The rows of a group lie close to one hidden flat surface of 13 dimensions, which passes through zero. Surfaces can cross.
Known rows, each followed by its group:
[ 24  -3  28   5   9  -5  34  -4 -40 -40 -19  15  17  30  -3 -17 -34  25
  -4  16  27] => K52
[-22 -22  -5   8 -16  -1 -13  -7  -3  15 -20 -13  -8  20   5  -5  -5  -8
   8  -4  -5] => K705
[-23  -9 -28  20   8  16 -34 -13 -11  14 -35  12 -26  -8  32  -1  -8 -10
 -21   5 -32] => K52
[-11 -23 -31  20 -22  13 -16  19 -11  16 -37  23  20  -1 -13 -15 -25   0
 -29  14 -13] => K803
[ 24   7   1  23 -33   4  -6  -5  13  -2 -33  -3 -40  -8  -1  -9  -9 -14
   2 -17  18] => K803
[-11 -20  10   6   5 -18  -8  48   3  23 -16 -21  19 -19  -1   1 -18  33
  27  39  26] => K423
[ -3   3  -4  -1 -31  -7 -34   7  -6  18  47 -11 -18  -3  31  24  -8   9
  20 -16  38] => K52
[ -7  -6   1  -7 -42   0   1 -37  15   5 -13  -4   9 -24 -19  -1 -14 -18
  -2 -44  -9] => K705
[  4   3 -46  -2   3 -20 -15  33 -11  38  26 -14  -8  42  24  13  -2  -7
  17  10  17] => K423
[-12  19   5  -1  10   2 -22  24  40  27  20 -24 -30  -4   2   1  61  31
  -2  24 -41] => K803
[-27  10  10 -11  14 -27  -9 -10  16  27 -48 -11 -19  15  -4  -7  14  -1
  30  15 -28] => K803
[ -5   9   4  -7   5  35 -15  29   0  -7 -28  21 -20 -12   9   0   3 -47
 -23  -4   8] => K803
[ 32   9  11  -7  -1 -13  10  20  -4  25  -6   9  11  16 -28 -22 -11   7
  25  29  29] => K25
[ 27  37  40 -15 -34  41 -19  29 -22  -3 -20  33  -2  -2  -9  -9 -21 -13
 -10  -6  29] => K52
[ 29   0  -4  13  -8 -10  10 -30  23 -14  25  -4  -9 -23 -15  14  14   7
 -15 -10   2] => K52
[ 22   8 -12 -13   5  31  -5 -27   6  31 -15  -3 -30  -4  11 -17 -56  -4
  -5 -25  11] => K577
[ 15  57  25 -40   6 -23   2   3   1  -4 -33  62  23   3 -45 -14  -8 -37
   2  21   4] => K423
[-16   6  19 -13 -16   7 -46  40   7  22 -50 -19  27 -12 -24  30 -19 -14
  29  23  20] => K423
[ 15 -10  -1  17 -14 -25  19 -20  -7 -29   4  11   4  -8  13   8 -17  41
 -24   0   4] => K423
[  5 -15  12   1 -42   2  13  -9   1 -23   8 -34   3   0  -4  27  11 -16
  13 -29  24] => K705
[  2  -4 -30  18  -1 -21   0 -11  -9 -25  19   5 -10  -9  42  33  -4  35
 -39  -3  -8] => K423
[-30 -21  61 -25 -27   5  15 -14  18  -2  21 -20  11  12 -31 -12  37 -21
  32 -17  -2] => K423
[ -7  -8 -18  18 -21  12   1 -28  14 -13  19 -13 -17  -9  14 -21 -10 -10
  -1 -54   7] => K25
[  3  20  14  13 -68   5 -11  22  -1 -14  -5  43  19  23 -30 -56 -16  16
 -17 -10   9] => K25
[  6  13  -6  -1 -10   9 -19  19 -23  24 -11  -4 -14  43  11  -7   0 -13
  18  10  10] => K705
[-15   1  22 -10 -18 -14  -4  29 -24 -33  17   8  36 -11  17  30 -25  15
 -11  10  45] => K705
[ -9   0 -36   5  -6  17 -16 -38  -9   5  -5  10  12  15  -8   7  -7 -29
 -12 -19 -30] => K577
[ 19   9   1  19 -44  22 -11  12   3  34  -6 -46   1  28 -20 -12   5  17
  29 -19  -5] => K803
[  5  24 -33  -2  38   1   1 -35 -40   4  11  -7   6  24  28  25   2   3
   5  -4 -37] => K705
[ 44  29 -13   4 -16 -23  18  -5  13   2   0   4  -9 -23 -17  24  33  25
 -19   3 -18] => K705
[ 15  28  18   9 -19  -4  -7  23  32 -14  34  26 -39 -47   1   9  77 -24
 -17  -8  -7] => K577
[-17  23 -23 -13  28  40 -29  23 -12  36   6   4  38  24 -28  -5  11 -17
 -10  23 -41] => K803
[ 31  19 -18  21  -9   8  -7   6  -1 -19 -22  13  -3   0 -10  12  -9   4
 -22   5   9] => K803
[  8   9 -32 -12  26   2 -10  16 -36   6  23  53  58  21 -21  -4 -36  22
 -44  48  -6] => K803
[-25  20   0  -8   7 -25  -6   7 -17 -40  13 -10  -3 -45  69  26   3   3
   5 -36   6] => K577
[ 24  -3 -12  18  12 -26   1 -24 -14 -50 -29  30  -4 -10  -2  34   0 -42
  -3  13  17] => K577
[ 29 -26   9  12  11   0  31 -23  -3   5 -33 -30 -23 -15   0  16  -5  11
  12   6   7] => K25
[ -7 -28   3   8 -12   9  21 -24 -33 -24  -3   6  36 -42   0  27  11   1
 -32 -15 -38] => K25
[-13  -9  37 -30 -11  46  13 -18 -11 -18 -43 -25 -11   1  12  -1 -29 -16
  -9 -40  -3] => K577
[-42 -26  26  -6   5 -22  11 -65   3 -40 -10 -14 -13  19  22   7   0  11
   6 -13 -24] => K705
[ 12   2 -31  17  56 -22   9 -33   5  18  -8   1 -21  21   1 -10  12   2
  15  34 -27] => K705
[-24   8  -1   1  24  17  -6  32  -6  -3  32   2  15 -37  26 -40   4 -24
  11 -33   6] => K25
[-22  -7  10   4  33  -2  -6  25 -19 -26  45 -21  -7 -22  64   7  12  -4
  25  -7  31] => K25
[-37 -53  -3  -8  33  13  16  10 -11  15  21 -37  54  -4 -10   3   5 -23
  27  -4  -8] => K803
[ 24  27  29 -19  45   6  52  -8  -7  -9  11  -3  14 -24 -10 -26  21  40
  -7   7 -36] => K705
[  4 -33   2  12 -25  24   4 -31 -22  11 -19 -24  -5  57  -9  -4  -7 -13
  13  -4  -3] => K25
[  9  -9  15 -14   6  40 -11  18  16  21  43 -20 -23  -4  -2  12  33 -31
  12  -6  16] => K577
[ 22 -25  19  19  33   7  32  10 -21 -27 -26 -11  22  -5 -21  -7  -9   7
  11  32  19] => K52
[-33 -11   3  -7   3  23  -1  -4 -19 -22 -21   4  26 -41  12  19  -2   6
 -42  -9 -42] => K52
[  3   1  -5  -1  11   5  28  17 -20 -11  -1   8  14   8   2 -13   4   7
 -24   4 -17] => K423
[ -1  10   5 -12  41 -17   3 -20  -8  -7   2   4 -11  19  11 -10 -11 -41
  43   1  24] => K52
[-38  -6   9 -21  15 -13 -15 -32  -1  -5  42   2  -2  -3  29   3  10 -15
  18 -16  -4] => K423
[  4  26  -2   2  29 -65  13   9  17 -11 -22   2   8  -5  -7 -24   2 -14
  54   3  12] => K577
[ -4  -6  -1  13  27 -12 -10  24  14  -6 -24  17 -31  -2  12 -12   1  -7
   2  28  17] => K705
[-13  -3  50 -24   3   7  23  22   4 -36 -20 -17   9 -16  -6  10  28 -26
   8 -11   9] => K705
[  7   2 -34   7 -23  -5 -26  13   7  45  10 -30  13   2 -14  14 -11  -9
  45 -19  15] => K803
[ -3  17  -8   2  14   3  18 -43   8 -22  -1  15 -58   2  47 -38   8  -4
 -21 -38 -30] => K52
[  3  11   1 -24   2  23  11  14 -13  -3  -3 -16  33 -15 -13  11 -19 -26
   4 -32  12] => K25
[  7  32 -15   9  38  -1  26 -45  -7 -44  10   4  -3 -11  31 -15 -14  29
 -27 -25 -32] => K577
[  3 -10  -2  -2  -3  -9   6   4  -4  10  19   3  22 -16  -1 -10 -12  30
   1   6   0] => K52
[ -5   5  14 -29  -4  15  -4  13 -40   4   6   4  49 -38 -10  31   4 -60
  27 -23   3] => K25
[-33 -43  25  14 -14  26  16  -8 -27 -55   4 -32   9  51  13  20  23  30
 -30   8 -18] => K705
[  8 -28  11  -3 -16 -11   8  15 -14  32 -23 -14  14 -52  -6   4 -11 -10
  31 -20   9] => K25
[-16 -50  -4  31 -10  -1  21 -28 -13 -11 -63  -2   1   1 -10 -23  -1   9
 -11   7 -31] => K25
[ 23   5  -8  -9 -38 -20  44 -14   3 -20 -37   3   8   3 -31   6   6 -50
   1 -36  10] => K423
[  7 -22  15  14   1  10 -23 -20  19 -14  25 -16  -8  -4 -26  57  29 -11
  -2  26  12] => K52
[ -2  23 -11 -10  17 -24   3  31 -26   0 -18  -7  48 -52  11  23 -20  29
  13   4  -2] => K803
[-22  -1  10  -1 -18  24  -1   4  10 -28 -20 -16 -12  -9  20 -14  -7 -19
 -12 -45   4] => K25
[-18 -38 -37  43 -13 -46 -25 -19   7   8 -33  12   4  13 -30  13  27 -52
  24  25 -14] => K577
[ 11  28  36 -29  44 -21  37   1  -2  -6  42  18  24  -3  -7 -21  21  68
 -12  39 -22] => K803
[ -7  12   9  -9   6  -5   6  26  -8 -25  31 -10  19   6  11   0 -16  -1
  20 -11  41] => K25
[ 19  24 -17   0  22  58 -33  -6  -9   1   5 -11  25  28 -35  33 -11 -34
   0   5  -5] => K423
[ 21  -6 -33  16 -30 -25   4 -14   2   8 -17  -4  13 -54   6  19 -42  -1
   2 -38  20] => K423
[ -7  -8  14 -25  15  14   5 -23  10   5  -7 -27 -20  -8  32   8 -36  27
 -13 -16   3] => K577
[ -4  11 -17  -9  66 -21   9  30  31  37  43 -13 -10 -51  12 -19  30  13
  18   8 -17] => K52
[-13  -1  -8   8  28 -28   5  11   3 -12  -1   1   5 -44   7  -1  33 -25
  19   0 -15] => K577
[ 25 -23 -14  21  13  17  19 -36  14  -4  -1 -21   8   9 -47  -1  10 -25
  11  -9  -8] => K52
[ -2 -27  -4   0 -12  28  13  22  -2  45  20 -30  39 -21 -23 -26  -3  15
  13 -15  -6] => K423
[ -4  10  12 -39  -1 -38  -6   7  47  23  19  37  -5  -5 -37  -3  19 -34
   6  21  17] => K803
[  0 -16 -29  23  -9   2 -38 -27  46  47   1  -6 -28 -11 -28   8  22 -27
   7   4 -13] => K52
[ -5  -7 -17   2 -15  10  -3  -8 -11  -8   0  12  34 -34 -14  25   9 -14
 -28 -10 -22] => K577
[ 24  29 -12   2   9   0  17   2 -50  39 -58 -14 -19   4  34 -12 -10   6
  36 -13 -28] => K705
[-13  17  21  -5  -1  22  -7  20 -15 -10 -26  10   0  28  -7 -11   9   3
 -18  14 -19] => K577
[-30 -13   4  -9  57 -89   9  -1  19  -5   8  14  -5 -62  39  11   3  30
  24  33  13] => K423

New rows. What belongs after each?
[  2  19  -6 -25  24   3 -23  -5  30  43   0   6 -31  -6 -10  10  -2 -20
   8  12   2] => K577
[-30  -4  12 -12  23   6   0  22  -1 -48 -14 -32 -24 -24  66  28  -9 -11
  -1 -27  21] => K25
[  0  24 -26   6 -36 -69  -9 -28  28   8  25   1  22  43 -34   1   3  22
  23   8  -2] => K577
[-40 -22 -21  -6  32 -13 -29 -40  18  33  19   9  13 -26  -6  17  11  -2
  -8  19 -46] => K52
[  0  24  12   5  54 -24 -35   6  -8 -20 -11  31 -23   5  32   8 -17  34
   1  67  27] => K423
[ 16   0  -9   9 -19 -39  17  10  19  -8 -18 -18  -3  -5  -1   5   0   3
  18  -9  21] => K52
[ 19  -6 -13  -2 -26 -21   5  37  15  40 -36 -32   2 -23 -25  20  22 -38
  34  -7  17] => K705
[  8 -31  16   5  11   7  25  23  10  14 -27 -16 -26 -62  25 -18 -26  26
   2  -6  19] => K577
[  6   8   0   8  21 -60   7  10  13 -15 -56  40 -49   0  20 -24  -6   2
   8  35  15] => K423
[-14  33  -4   4 -46   4 -11   5  -7   6  -4   1  -3   6  21 -40  -5   8
   4 -48 -20] => K577
[-49 -33  16 -34 -34 -25 -22  -1  22   9  74   4 -17  16  25  28  27  -7
 -10  -3  26] => K803
[-46 -39  -3 -14 -25 -21 -19 -16  -2  10  27  11  -5  11  26  13  -4   0
 -17  -2  -1] => K803
[-42 -12  -7 -34 -19   9   2 -32 -17  22 -33  14  64  28 -43 -17 -27 -37
   5 -23 -44] => K52
[  4  13 -24  19  24 -26   5 -21 -17 -20 -59  36  12   6  -8 -24 -34  -2
  -5  16 -17] => K577
[  3  28  15 -18  -6  33  24 -10  13 -17   2   6  20 -12 -22 -21  12  25
 -38 -23 -44] => K577
[ -9 -13   1  -2  10  -4 -28 -25 -11   3  58  10  30   8  -7  35   6  44
 -24  46  -9] => K52
[-25   1  27  -7   2  32 -41  -9 -10 -25  30  11 -20 -30  37  56  27  -1
 -35  -1  -5] => K52
[-42 -14  12 -16  25   2   8   4  -5 -26 -26 -20   9 -11  30  11   2  19
 -20  -5 -32] => K577
[ 45  36  -9   5   5  28  -9   3  -5  -9  29  26   6 -20 -19  19  -2   5
 -39  13   3] => K52
[ -8  29  -3 -26  37 -14   4 -16 -31   5 -23   6  21  20  -1  24  14   0
   4  22 -47] => K705
[ 31 -14  26  21  23  10  21 -12  20 -21 -41   6 -17 -54 -30  -6   7 -34
   9   1  14] => K52
[ 42   1  43 -17 -64   5   3  17 -14  26  -8 -29 -24  22  -2  34  -1  30
  13   4  41] => K25
[ -8 -13  19 -18  -6  32   0  17  18 -18  21  11   1  15 -38  10  35 -61
 -23   3  16] => K803
[  2  -2  -6  -9  12   3   0   1 -16  18  29  -3  24   5  -8  15   6 -10
  19   7   0] => K25
[ -8  -4 -30   2 -29  -4  12  22   4 -12  10 -11  57 -28 -17  38  20  48
 -62   1 -51] => K52
[-27 -11  16 -24  34  28  -5  29  -9   9  37 -16  39  33 -16  -8  16   2
  12  26  -2] => K705
[ 17  -9 -30   2  56  -9  29  20 -23 -10  37 -26   0  56  14   4  19 -16
  21  20  19] => K423
[ 25  61 -40 -19 -19 -26  -9  19   4  -3  -2   8   3  13   2  27 -13 -31
  -4 -30  14] => K52
[ -9   1   7  -9   1  11  -5  -4 -24 -16  20  -4  11  -3  21  23  -9  -1
   3 -10  10] => K52
[ 36  24  -6   6 -27  17  -7 -15   6   7  27  21 -18   6 -15  -3   9 -29
   2 -14  16] => K577
[-15  -9  13 -15  -5  -1   9  23  12  -7 -33  32 -10 -74  21  -8  -7 -37
 -26 -20  13] => K803
[ 29  29  -9 -13 -14 -28   2   2 -26  15  13 -10  12  12   8  20 -16  22
  25  -5  17] => K705
[ 31  44  -4   8  17  10  -7  42  -9  24   0 -18   4 -12   1 -17  -7  19
  31   3  17] => K803
[ 18   6  17 -18  -8  59  10 -31   1  -5   7  -3 -12   1 -12  -2  -6 -15
 -32 -34  -7] => K577
[ 19  33  14 -31 -34   2   9   3  -9   6   5  -1  32 -10 -31  19   8  -1
   1 -22  -7] => K705
[ 59  57  -3 -37   3  36   1 -13   4  26 -13   5  -4  28 -47  -1 -28 -48
  14 -24  25] => K25
[  4   5  34  -5 -19  29  17 -31   5 -13  -8   7 -17 -20   5 -40  -8  22
 -19 -35 -16] => K705
[ 40  61 -16 -12  12  18 -19  34 -23  34 -12  25 -17   5   6  -9  -5 -25
   7   3   5] => K705
[ 26 -14 -14   1 -13 -48  12 -28  -1 -46  26  28  18 -16  -9  39 -36 -17
 -16  -5  58] => K803
[-28 -19 -19  -7  26 -32  -2  15  27   8  19  10  38 -85   2  12 -21   6
  -7   4   7] => K705
[  3  -1   5  13 -14   6   3  24 -21   2 -26  -9   0 -15  20  -7 -23  27
   7  -9  12] => K803
[ -5  13   9  -3 -11 -24   5  30  12 -75 -28 -17  -8  18   2  68  53  -9
 -31  17   0] => K52
[ -8 -16  17  18  12  22  -9  -3  -4  -4 -30   1  -3 -19   0 -13 -18  23
 -11  13  -9] => K423
[  4  14   6   2   7 -20   0   3  -8 -20 -10  10  -6  31  -5   9   1 -18
  17  18  11] => K577
[ -2   0  27   3   8  -3  18  12  -7 -24 -28   1 -10  13  12 -26  -5  29
  -3  15   1] => K577
[ 20  13  27  -1   6  48   7  20 -35 -62  21   1   5  33  12  15  15 -18
 -28   4  25] => K705
[-12   1  16 -10  24 -21 -16  32  20  14 -44  17  -8 -53  -3   8   5 -15
   4  31   3] => K52
[  0  23 -17   2   1  -2 -12 -21  11  36  23 -24   1  -2   1   1  11  31
  18 -14 -40] => K803
[ -6 -15  12  23 -29   2 -18 -10   6 -33  26  30 -28   1  32 -17 -40  38
 -32   5  48] => K705
[ 26  11 -25  36 -36  15 -12  24 -34   0 -24   6 -60 -19  72  13  -7  31
 -31 -16  -3] => K705
[ 23  11 -24   8 -20  30 -17  40  15  62  56  13  -3  -1 -10 -37   2  20
 -13   7   5] => K803
[-19  25 -16 -14   4 -34  -7  17   5  10  -7   5 -22  -1  41  -8   3   3
  -1 -15 -12] => K52
[-13  -2 -11 -12 -34 -42  -5 -33  19 -20 -10  21  41 -53 -19  38 -40 -14
  -9 -22  15] => K705
[-13 -12  -6   1 -11  33 -22   9 -16  36  11 -20  25 -19   2 -14 -23   8
  12 -12  -6] => K423
[-44  24 -45 -26   3 -39 -15   0 -19  33 -23  17  12   8  40 -22 -43 -12
  11 -27 -24] => K52
[ -2  27  28 -21  17  -4 -11 -22  26 -58   0  43   5  10 -38  26  18 -32
 -41  31   3] => K705
[-11  28 -12  17 -11 -16 -52  41 -16   3 -16 -14 -42 -14  69  32  -1  42
  -4  14   1] => K803
[-31 -11  -3   2   2  12 -21 -28 -14 -10   2   4   9  13  -4  15  24 -41
  -3  -4 -31] => K25
[ 10  19   3 -26 -26  -7  13  24   8  15  27 -17  29  27 -45  25  25 -24
  13  -4  13] => K423
[ 46  18  16  28 -45  23  -3  28  17   7 -18  42 -41 -29 -19 -39  47 -29
 -19   0   1] => K577
[ -7  14 -16 -21  93 -11  10  -2  -1   1  16  -8   4   2  23  10 -27  22
  12  32   1] => K577
[  3  -5   0  13 -15  28 -13 -27 -11  18  22   9 -16  33 -13 -29  25 -47
  29 -17  -5] => K25
[ 20  -5  13  26 -36 -41  30 -25  -8 -38 -16 -15  -1  46  -5 -39 -22  40
  30 -14  30] => K577
[ 20  60  -7 -10 -10   5 -23  -8   1 -26  27 -11   0 -21  19  57   8  -5
  -8 -27  -2] => K803
[  5   9  11   2  12  12  -6  21 -31 -34 -32   0   2  53 -12  31  21 -27
  -1  34   4] => K705
[ -8 -16   3 -11  -1  16  15 -34  26  -7  16 -15  36 -20 -46   2   9 -36
   0 -35 -14] => K705
[  8  -9  21  27  -3  -9 -18 -26  21 -26 -12 -11 -21 -34   3  31 -18  34
   4  20  21] => K423
[  7 -13  -4  13  26  20 -11  11  16  17  12 -12 -25 -49  13   5  12 -21
  11  -4   7] => K52
[  8 -31  25  -4 -13 -18  32  11 -25 -41 -12  26  15  -6   3  -7 -35  -5
  -9   1  56] => K803
[ 17   9  -3  14  -6 -11 -16  19  10  20 -50  51 -46  -2   0 -37 -22  -7
 -11  28  18] => K803
[  3  20 -16  -4  29  21  22 -15  24 -17 -40   7  15 -22 -33 -25 -20 -33
 -14 -24 -23] => K25
[ 27   3 -17  29  40  42  23   4 -23 -10  51  14  22  14  -5 -30  13  34
 -24  20 -25] => K577
